There are 5 ways to turn a row about zero (a turn may also mirror it). The second row of each pair is the first, turned, with some noise.
Known pairs, each followed by its turn:
[ 22 -20   2 -43]
[-38 -13  31 -23]  z360

[ 13  35 -31 -23]
[ -5 -42 -35 -12]  z991

[-42 -25 -55  33]
[-19  44  20 -64]  z586

[ 14 -57   2  54]
[-48  26 -46 -20]  z586

[ 34 -41 -57  42]
[ 37  19  -9 -78]  z360

[  6 -46  -2 -33]
[ 10   5  21 -47]  z991

[-57  55  37  25]
[-77 -18  29 -37]  z631

[ 20   5 -34 -11]
[31 -1 28  0]  z373

[-11  48  52  22]
[-64   1  -2  35]  z373

[ -3 -47  11  22]
[-15  32  41 -12]  z991

[ -8 -52  -9 -57]
[ 33  -9  34 -62]  z991

[-19 -30 -29  36]
[ 51  -3  -3 -30]  z360

[-13 -43  36  22]
[-10  13 -57  -7]  z373

[-14 -20 -28  46]
[-40  -3  35  20]  z991

[ 26 -24  25 -41]
[-27 -45   3  27]  z586

[-28 -20 -50  -1]
[ 27 -36  29  30]  z631

[-53 -58  52  49]
[ 47 -86 -32   8]  z360

[ 14 -38 -10 -50]
[-39 -40  27  11]  z586

[ 25 -17 -39 -15]
[52 -4 10 -2]  z373

[-14  15  31   1]
[ -7 -12 -14  28]  z360

[-53  44  14  -3]
[-45 -29  34 -37]  z631

[-50  17  47 -33]
[ 43 -56  -6 -33]  z586

[-32  57  -8  -8]
[-22 -12  54 -43]  z631

[  8  28 -42 -49]
[ 46   5  41 -25]  z631

[-26 -17 -28 -33]
[ 18 -28  -2 -42]  z373

New pairs. What belongs after each?
[ 18   7  32 -35]
[ 12  19 -26 -44]  z631

[ 23  52  55 -47]
[ 52  22 -74  -3]  z991

[ 50 -16  12 -10]
[-25  -2 -18  45]  z586

[16 -2 25 20]
[-22  20 -26   4]  z631

[-18  42 -25  47]
[-32 -29  -2  52]  z991

[55 52 19  0]
[-55  39 -44  11]  z360

[-22  -9  55 -53]
[-15 -63 -44   2]  z373

[-50  54 -33   4]
[-44  -7  56 -39]  z373

[-44 -15  55   6]
[-40 -36 -35 -27]  z631

[-45  -5  32  22]
[ 18 -15 -28 -37]  z586

[ 41 -12  20  27]
[ -7  42 -32  19]  z631

[ 50 -11  53  56]
[-45  76 -26  10]  z991

[  3  51 -18  52]
[ 45  63 -11   8]  z586

[-35 -39  -7  -5]
[  7  -5 -24 -42]  z373

[  8 -35  25 -54]
[-32 -58   0   9]  z586

[-16 -31   4 -49]
[-16 -31  49  -4]  z360

[-21  44   4 -10]
[-15  -2  32 -36]  z631

[-58  -6   2 -10]
[-33 -15  -8 -48]  z373

[20 16 -3 41]
[-38  11 -10  23]  z991

[-38  10 -20   1]
[  6 -33  20  27]  z991

[42 43 43  8]
[ -2  39 -66  19]  z991

[  8 -33  50 -56]
[-21 -73 -11  16]  z586

[ -9 -38  -3  -5]
[  6   3  35 -23]  z991

[ 55 -45   0  18]
[ 57  30 -28  32]  z373

[-33  58 -33  30]
[ 56  48  28 -21]  z586

[-24 -49  13  54]
[-10  51 -47 -24]  z373

[-24   4 -45 -16]
[  0 -46  18  -1]  z991

[ -9   8 -29 -23]
[ 1 20 31 -3]  z360

[ 50 -43 -20 -50]
[-41   0  38 -59]  z360

[21 45 45 52]
[-55  36  -2  55]  z373

[-55  -6  58 -42]
[-48 -58 -53 -27]  z373

[ 15 -17  58 -28]
[ 40  52 -18 -22]  z991

[ 46  26 -33  18]
[-11  56 -34 -28]  z360

[ -1 -35 -16 -52]
[-17 -13  53 -24]  z360

[ -4 -37   3  30]
[-34  14 -28 -20]  z586

[ -9  40 -57  -2]
[14  5 70 10]  z631

[-56 -10 -37  46]
[-25  44  17 -68]  z373

[34 51 29 14]
[-15  13 -64  27]  z991

[-51 -17 -55 -36]
[36 12 75 -7]  z360

[-37  31  23  25]
[-50 -16  11 -17]  z631

[ 28  30  43 -25]
[ 26 -32 -16  49]  z586

[-43  36  51  47]
[ 64   6 -52 -36]  z586

[-30 -39  -9 -13]
[ 14 -42 -11  13]  z631

[ 16 -19  15 -34]
[ 22  13  -4 -37]  z991

[-13 -24  -2   0]
[ 11   4 -13 -16]  z373

[  0  22 -43 -15]
[ 3 17 42  9]  z586

[-32  21 -32  26]
[-19  24  33 -33]  z373

[-50 -23  35  35]
[-46  21 -45 -26]  z373

[-25   1  16  -7]
[26  8 10 16]  z991

[-35 -12  -5 -16]
[  6 -15  17 -34]  z586

[ 39 -31  39 -44]
[ 22  38 -25 -58]  z991

[ 36  39  35 -25]
[ -1  52  -1 -52]  z631

[-20  56  -2  44]
[-23 -14 -20  73]  z991

[ 23 -17  -4  19]
[  2  -5 -15 -26]  z360

[ 56 -38   8   8]
[ 25  38 -48  28]  z631

[-53 -52  40  55]
[ 3 61 67 38]  z991

[36 21 49 33]
[-32  -1 -62  11]  z360

[-38   2  24   4]
[29  9 14 28]  z991

[  9 -54  57  52]
[ 11 -70 -62 -20]  z360

[ 42 -15  14 -13]
[-34 -10 -11 -27]  z360

[-36 -23 -45 -37]
[ 28 -25   8 -62]  z373

[-21 -13  44  -2]
[ 13 -34 -32 -15]  z586

[-16  -7  -4 -47]
[-10  -3  43   8]  z360

[ 17  57 -12   9]
[43 30 13 36]  z586

[ 57 -26 -54  50]
[-90  -1  12 -26]  z991

[10 50 10 51]
[ 50  44 -25  17]  z586

[-41  36  49  27]
[ 62 -10 -37 -25]  z586

[ -2   5 -48 -45]
[-11  -7  63   7]  z586

[ -6  45   7 -54]
[ 13   6  33 -60]  z631

[-47  40 -17  26]
[  3 -39   8  55]  z991

[-44 -45  25  44]
[-14   1 -48 -65]  z586

[ 50 -11  55  12]
[-14 -14 -56  45]  z586

[-16   2  25 -29]
[  4 -17  -5 -32]  z631

